The same things were measured in two ways. Each way mixes the same 11 hidden numbers, adds some noise and spreads widely along 8 directions of its own, which tell nothing about the thing.
Some things both ways: the first way, then the second way.
[-23  19  21 -14 -17 -29  18  -2 -11 -12 -15  -1  10   2  -8  13  -4  -6
  35  -9   8   9  -2 -21 -27 -11  -8 -14   6  20]
[ 21   4  -3  12 -17   5   1 -51 -37   0   1  -7  -9   9  29   1 -26 -22
  16   1  -1]

[-14  21  32 -15   0 -20   2 -30  12 -16  -6   6   6 -11  -7   6  12  -7
  42   0  -3  47 -25  -3  -2 -16   8 -13   7  -6]
[  4   5 -18  11 -21   1   3  21  11   7  15  -7 -22 -13  21  18   0  13
 -17 -21  14]

[-16  18  11   2 -11  -9 -15 -25   5   9  -6   5  11   4 -28   9  -2  15
  21   1   8  19 -18 -17   4  -3   4   2  -3   3]
[ 17  -1 -46 -35 -16  -3  13   0  19 -33 -18  13 -35  -8  31  14 -11 -19
  -4   4  16]

[  4 -24  16   0  12  -6   0  23  11 -18  29   8 -20 -13  24  -4  21   1
  -4   3 -12   7   1  34   2   5  12   3  12 -28]
[-16   3  38 -12  -9  -2  12  -7 -10  -4   2 -12  -2  -1  15  -6  -3   4
 -32   2 -22]

[  3 -13  -9 -18  19  -2  -7   3  -7   7   6  10  -4   2  11  31  -4  21
 -26 -13  14 -22 -11  -5  -5   2   9 -13  -2  18]
[-10   6   2  10  -2   8 -17  -2  -4   9   5  15  -3  18 -20  21  -3  11
   4  12   1]

[  6 -12 -22  11  -1  10 -21   7   6 -20   6   3   8  -5  15   5   9   9
 -16  10 -14  16 -11  27  17  -7 -10   7  -8  -8]
[  9   0  18 -10  -6  -7 -18  -9   0  -9 -15   8   2  12 -17 -11  -1   1
  -5   5 -19]

[ -8  -2   3   2   6  -4 -13 -14  -5   2  -1  12 -17   2  -7  -8   1   4
   2  15  -1  19 -11 -11   8   3   7  12   9  -5]
[ 24 -51 -26 -25  -8  13 -36  28   5   1   7   2   7 -25  -8 -11   0 -41
 -20  15 -14]

[-15  22  17  -2   4 -15   3 -29   5 -12 -30   0  -2  15 -16  -7   6 -16
  19 -12  -1  39 -15 -12 -11 -19  10  -6 -12   8]
[ -2   9   8  -7   0   7  -9  59  36  19  12 -16   5  46 -11 -16  17  26
 -21  32  -5]

[  0   8  -1 -12   4   6   0   3   2  10 -12  -2   1  16 -12  26  -6  21
   1  -4  14 -11 -17 -20 -13   0  -1  -1   5  19]
[  7  17  -4 -11  -1   8  22 -36 -11  -9 -35  13  14  29  -1 -22  14 -23
   8 -16  12]

[  9 -19  -7  -1   3  -1   7  11  -7  -7   8  10 -13  10  19  -2  17   6
 -14  -1 -20  10   8  14  -3   2  14  -5   3  -6]
[-16  -8  16 -11  -1   2  14  38  41  14   7  26   1  -1 -22  25   7  11
 -16  25   4]

[  1  25 -22   6 -24 -11 -17 -40   7   0 -31  21  14  -1 -19  -8   8  -6
 -14  14 -14  36  -4 -20   9  -3 -14  13  -7   2]
[  9 -42  15 -15 -12  -4  16 -40   9  -1   4  23   2 -10  21 -14   5 -21
  23   3 -10]

[ -7  16   6 -16   4 -11 -13  13   6 -14 -10  18   6  -7   5  35 -13  10
  -1   6  19  -7 -24   1  -8   3  -1  -2   0  16]
[  9 -37  -7 -35  -3  -3 -29   5  20 -14   2  13   0   3 -14 -15  10  -4
   5  34 -26]

[ -3   4  10 -14  -2   4   0  21   3  -6  -4  10  -9  -3  -3  33 -12   6
  21   2   2  -4 -18   0  -9   7 -11  -4  11  16]
[ 19 -14 -64 -21 -13   1 -14  12  24 -50 -11  17 -20  17   9  29   4  -5
  22   9   9]

[  4  37  -8  18 -35  -2 -15 -11  16  -3 -16  17  34  -4 -23   8   2   7
  -6  16   0  28 -13   2   9 -10  -3  18   0  -5]
[ -6  -8 -39  -9  -8   0  16  -3  24  -3  11 -45 -18 -24  12  -2  16 -22
 -10  -2  -3]

[  6  10  -7  30  -6  34   8 -17   6  22  -8  11   4  -5 -16  12  10   3
  -5  18 -20   4   2 -11  18  10  10  -4   1 -37]
[ 22  37  -4  30 -25   8  22 -21 -13  14   8 -13 -21 -17  34  32 -53   4
   3 -14  47]

[-11  39   4  -5 -24  -1  -6  -5   1 -14 -27  14   5   8 -30  -3  -3  -5
  20  -6   7  25 -19  11 -11 -13  21   1 -12   3]
[-57  23 -25   2   6   7 -10   4   2   0  -6  -6  12   6 -23 -12  41   4
  -7 -16  25]

[ 21   8 -18   9 -30   7   3   4   5   4  -6  20  29  -1  -4  -6  10   6
 -31  11  -9   1  -1   9   4 -11   7   3   1   4]
[ -9  21  18   0 -13  -2  32   7 -16   4 -25  14  22  11   0 -37   1  -1
 -20  -7  16]

[  1  28   9   3 -17  -6  -5  -2  26   0  -5  25  11 -22 -15  14   7  -2
 -23  -7  20   5 -21  19   4 -25  13   4  13   0]
[-29   1   3  39  -6  24 -12  17 -18  17  14 -39   4  -3 -23  11  -4  25
 -14  -5  -4]

[-18   4  27  13   2  -2  23 -16  -9  16   7   3  -3 -19 -15   9  -3 -19
  22  -5  -1  -7  10 -25  -7  11   2 -14   6 -20]
[-14  -3   1 -40  -3 -15  -7  13   4 -25 -18  44   5  15  14   1  33 -32
 -14  -6 -13]

[ 21  14 -19  -8 -13   8 -19   1  22  -4 -15  15   6   7 -12   4   8  12
 -27   3   2   6 -17  10   1  -2   1  17  -5   4]
[ 23  33 -21  23 -11  11  20 -17 -29   1   2 -57 -13  16  40 -15 -28  -3
   2  -9  21]

[ 15 -24  -5   9  -5  23   6   7 -10  21  19   8   6 -11   8  12   0  -2
 -17   9  -6 -32  15 -14   8  22  -7   2   7  -6]
[-11  33 -34 -22  -5 -12  25  50  21 -29 -15   7  -1  11  15  12  21 -17
 -29  -9  22]

[-20  25   8  17 -11 -12  30  33 -14 -24 -17  -9   0   2 -20  11 -27 -12
  43   5 -12  14  -2  -2 -37   4 -19  -4   4  -2]
[-46 -13  35  -2  -9  -5  42 -28   8  19  -1  22   7 -26   5  -9  30   2
  -1 -18   0]

[-10   4   2   2 -20 -27  30   6 -18 -11 -12   2  15  -2   6 -13  -1 -18
  15  14 -19  12  16 -21 -25   3 -21  -5   8   8]
[ -7  13 -23  12   2   6  21  32   0  16  12  -8   6  -3   4  10  13 -26
 -22 -16  17]

[ 22  13  -7  -9  -3   8  25 -13   3   7  -9  15 -12   7 -19   7  20  15
 -10  -7 -14  10  -1   0  -9 -12  34 -20   7 -24]
[ 20  -1  23  34 -20   8  22   6  -5  44  30   2 -16 -20  38  19 -40  -1
  -7  -8  34]

[-20  -5   6  -6 -17 -15   0 -18  -8  -9 -14  -7  10  -2   3  -1   5 -15
  20  -1   0   1  11 -32  -5   0 -38   1  -5  17]
[ 51  12  28  -4   0  -6  22  25  -1  -5 -20  15   8  10  11   2 -40 -13
  -2   4  12]

[-29   9 -19  11 -18 -19  24  22 -22 -34 -18 -16 -17   3 -23 -21 -11  -8
  31  -8 -18  14   9   9 -34 -12 -26  -8  -6  -5]
[-21   5  39  -3   0   7 -13   1 -12  17  15   6 -13  12  11   0 -15  34
 -12  12  -9]

[-16   2  21  -2  28  -4  -3  -1  -7   3  -2  -2 -15   7  -5  22 -18   2
  26   9   4   3 -13 -28 -12  29   0   1   0  -2]
[ 14 -18  -5  12   2  11 -24  19   0  22  16  18  21 -28 -50  26  -9  17
  19  11  -3]

[ 10 -20 -18 -17  -5  14  15  47  -6 -19   3   0  -7  -2  20  20   0   6
  -6 -10 -11 -19  -6  29 -16  -7 -15 -14   8  20]
[-28   9  -3  13  -3   5 -14 -25 -13 -12  -7  -3   6  41 -13 -14  28  22
  14  -9 -11]

[ 10 -38  14   2  24  14 -22  -9   8  -2  29  -2 -28   4  15  -4  28  13
 -21  -4  14  -3  -2  11  27 -11  20  14   6 -21]
[ 17  -2   2  -2 -27   6  12 -10  -2 -15  -5 -51 -33   8  46  -6 -27 -28
 -36   9  -7]

[ 18   5 -13  10 -40  13  -1  -7   0   9   6  -6  16  17 -25 -10  21  14
 -22 -22  14   8   8   7   5 -38  12  19  11   4]
[-24   9  61  10 -24   5  34 -20  -9  27 -16 -19  16   0 -16 -30  -1  31
 -16  16 -21]

[ 11 -35 -26 -22  -8  12   6  31 -20  -3   6  -2 -19  20  17   5  11  30
  -9   0 -12 -24   7   4 -10   4  -8  -6   9  17]
[  9 -19 -12 -26  19   5  -9   1  11 -10  -4  -3  17  17 -17 -29  23 -35
  -8   3  -9]

[-15  27  18 -12  -6   4   7   8  20   5  -8  34 -18 -25  -9  28  12  14
  21  16  -5  -2 -18  13  -3  17  21 -16  19 -33]
[ -7   7 -27 -10  17  19 -62 -34 -23 -19  29 -13   6   5 -22  24  -4  19
  12  -3  -2]

Other things, the second way, with their names:
K489: [  4  26   7 -22 -22   4  -3  44  -6  15 -13  -9 -25  22  27 -26 -16  -7
 -63  23   2]
K941: [ 53 -10   0 -32  -5   1  11  54  14  12   0  25   8  -8  26 -18 -11 -26
 -29  -1  16]
K308: [ -7  36  45  -7 -16  -8  34 -24 -15   4 -10  20   0 -10  25  15 -25  13
  -6  -7  16]
K507: [-28  -9  -2  -9  16   6   1  16  27  16  -1  24 -11 -18 -30  25  22  20
  17  -6   6]
K791: [ -5 -19 -43  -1 -13  10 -12 -12  -8  -8 -10 -10  -6 -12  10  -5  21 -54
 -13 -25   9]
K8: [ 34   7  -5  -2  19   7 -27  15 -13  10   2 -12  15  -7 -32  -3 -17 -14
  -4   3   0]
K452: [ -7   6  -4  38   5  21  -4  32 -12  31  26 -35   6 -19 -22  17 -17  23
  -8  -3  14]
K625: [-12  -9 -14   0 -19  -4  22 -39 -15   2   3 -22 -27  -7  49 -23   4 -36
  -8  -8  -3]
K781: [ -8 -17  17 -24 -10   1  18 -33   5   5  -9 -14   0  -3  21 -34  24 -21
  -6  -4 -18]
K178: [ 19   1  -1  36 -22   5  -4  -9 -36  20  12 -22   3  -6   9  -8 -12   5
   4 -10  -9]
K863: [-28  -3  12 -30   1  10 -15 -15 -17   0 -14  -7  41  34 -15 -71  47 -17
 -31  -1 -22]
K371: [ -6 -13 -16 -24 -23  -2   4  -1  11 -33 -13  22  -9  32  20   5  20  -5
  -4  16 -14]
K72: [ 26  14  -4 -29  -8   5  -1  28  -5  -7 -33  49   1  27   9  10  -6 -21
 -13   6  12]
K710: [ 15  30  24 -14 -10   8  29  29  10  -5 -33  19   0  34   8 -12 -22  14
 -31   1  29]
K527: [ 38  18 -18   8   3  18  -8  19 -17   0 -19  23  -7  -3 -10  49 -38 -11
   9 -13  24]
K827: [ -1  12 -42   7 -10   0  32  53  28  17  19 -21  -7 -24  23   5  11 -22
 -26 -15  41]
K608: [  2   1  34   1  23   0  -5  32  -1  18  25   7  29 -16 -14   8  -1 -12
 -25 -21  10]
K33: [ -5  11  11 -28  10   0  21 -28  -1 -21 -21  -4   6  50  21 -34  27 -45
 -24 -14  -6]
K642: [-23  13 -16 -23   2  10 -24  12  30 -25 -10  -4  10  61 -21   4  48  12
  -8   8 -12]
K184: [ 18  17  -6   4   7   1 -10  16  -9  -9   4  -9 -12  17  12  19 -34 -29
 -15   7  12]
K91: [-15   6   7  32  -8  12  10 -30 -18  38  23 -44  -2 -18   4  -4   7   4
   2 -17  -5]
K916: [-23   4  10  13  -5  16 -29  -5  -9  16   5 -18  -7 -15 -35  14 -22  29
  -3  19  -4]
K837: [ 16  13 -11  37   2   6  -7  32  -2  -9  13  -5   7   1 -24  45 -21  18
   5 -12  22]
K231: [-22  -3 -38 -18  11 -11  -7   6   9 -35   6   3 -15  21  -3  15  37  -7
   3   3 -24]
K492: [ -8  17   9  -3  -2   7 -10 -17 -24  14  -1  -5  12   5   6  -4   7 -31
 -16 -11   2]
K45: [-18  21   6 -14  -7   1   0  29  14  -5   3   8 -15   3   3  19 -14  32
 -24  15  14]
K931: [ 11   3 -12  -5  10  13 -26  12   8 -18 -16  -8   4  43 -30  -6  -6   2
  -2  18   2]
K416: [-55  13  21  17  -4   0  47 -22  11  21   8 -26   0  -8  -6  -7  33  16
  -9 -15  -3]
K997: [ 15  20  26  35 -12  10   5 -28 -36  31  12  -5  -6  25  16  -5 -25  11
   0 -11   4]
K762: [-11  10   0  14  12  19 -46  -8 -13  16  19   3  -3  -7 -33  32  -4  28
   4 -17   8]
K434: [-51   0 -15   7  -9   7  -5 -38  -8 -15   6 -11   1   3  -7  -5  33  31
  13 -13  -4]

Some of these things the first way, each followed by its name:
[ -3  27 -30  16 -42  17  17 -11   1  18 -20   4  12   0 -42  -7  11   6
  -7 -12 -12  -2  11  -3  -9  -8  -2  -4  -2 -17]
K507
[ 35 -25 -23 -20   3  19   4 -14   7  19  10  18 -18   7   9 -15  38  22
 -30  12 -30   7   3   1  10  11  21  -2  13 -22]
K941
[  0  13  15   7  -2  16  28   5  -2  15   0  -9  -5   7 -26  18   0   8
  19 -10   3  -8   1 -14 -17   0  14  -9  11 -19]
K91
[-13  -5  21  18   1 -17  20 -10 -17 -15  -4 -14 -19   6 -12 -29   0 -27
  30  10 -11  24  18 -28 -14   0 -12  12   8 -18]
K371
[-14  -9  -7  -4  -1  -3  -9   2 -16  -8   0   0  -8  -2   0   3  -5   4
   3   1   7 -10   0  -8  -3   4 -12   2  -3   5]
K45
[ -7   7 -16  48   9  30 -12  28  15  -1  -2  17   6 -21   6  13  -9  -1
 -35  27  -9 -11 -11  31  18  14   2  10  -8 -34]
K916
[  0  -3 -28  41   1  10 -12  -4   8   7  -4  21  10 -17   1   5  -1   3
 -42  21 -23  -3   4   8  22  13  -8  -1 -17 -23]
K184
[-11  18 -20  16 -16  -5  11  -2 -17 -11 -15  -8 -22   8 -47   0 -17   8
  32   6 -19  20   7 -19 -18   5 -19   2   0 -21]
K608
[ -3  12   3   2  -9   9   7  24   2 -12  -7   8  -6  -9  -8  10  -8  -5
  12  13  -3  -3  -9   9 -10   7  -6   4   8  -8]
K434
[  3 -47  -2 -14   1 -19   8  19 -15 -23  24  -2  -6  -7  43 -26  20 -11
  -3   7 -25  -8  26   7 -11  21 -19   0  -1  -6]
K231
[-16 -32   2 -19  22  23  13   0 -11  13   9   6 -23 -26  35  16  20  -1
  -6  11   2 -49  12 -17   4  26  -9 -20  13 -23]
K762
[ 16  -7   4  -6  22  12  -7  21   8 -15  14   8 -29  11   0   5   6  18
   1   3  -8  25 -26  35   0  -2  34   5   8 -18]
K791
[  3  11  16 -13   4  -2 -12  -7  19   1   9  20  -3  -8  -2  22  13   7
   0 -11   3  11 -14  15   1  10  25  -1   0 -16]
K308
[ 19 -24  16 -21  25  22   0  -3  -4  20  16  10 -18  17  10  17   9  13
   3  -4  -7  -7  -9  -9   1  23  33 -11   1   0]
K827
[-14  10  17 -12  12 -17  -1   7  22 -10  -4  14  -4 -15  12  15   8  -3
   8   0  -5  15 -20  13 -11   9  -1  -5   7  -6]
K527
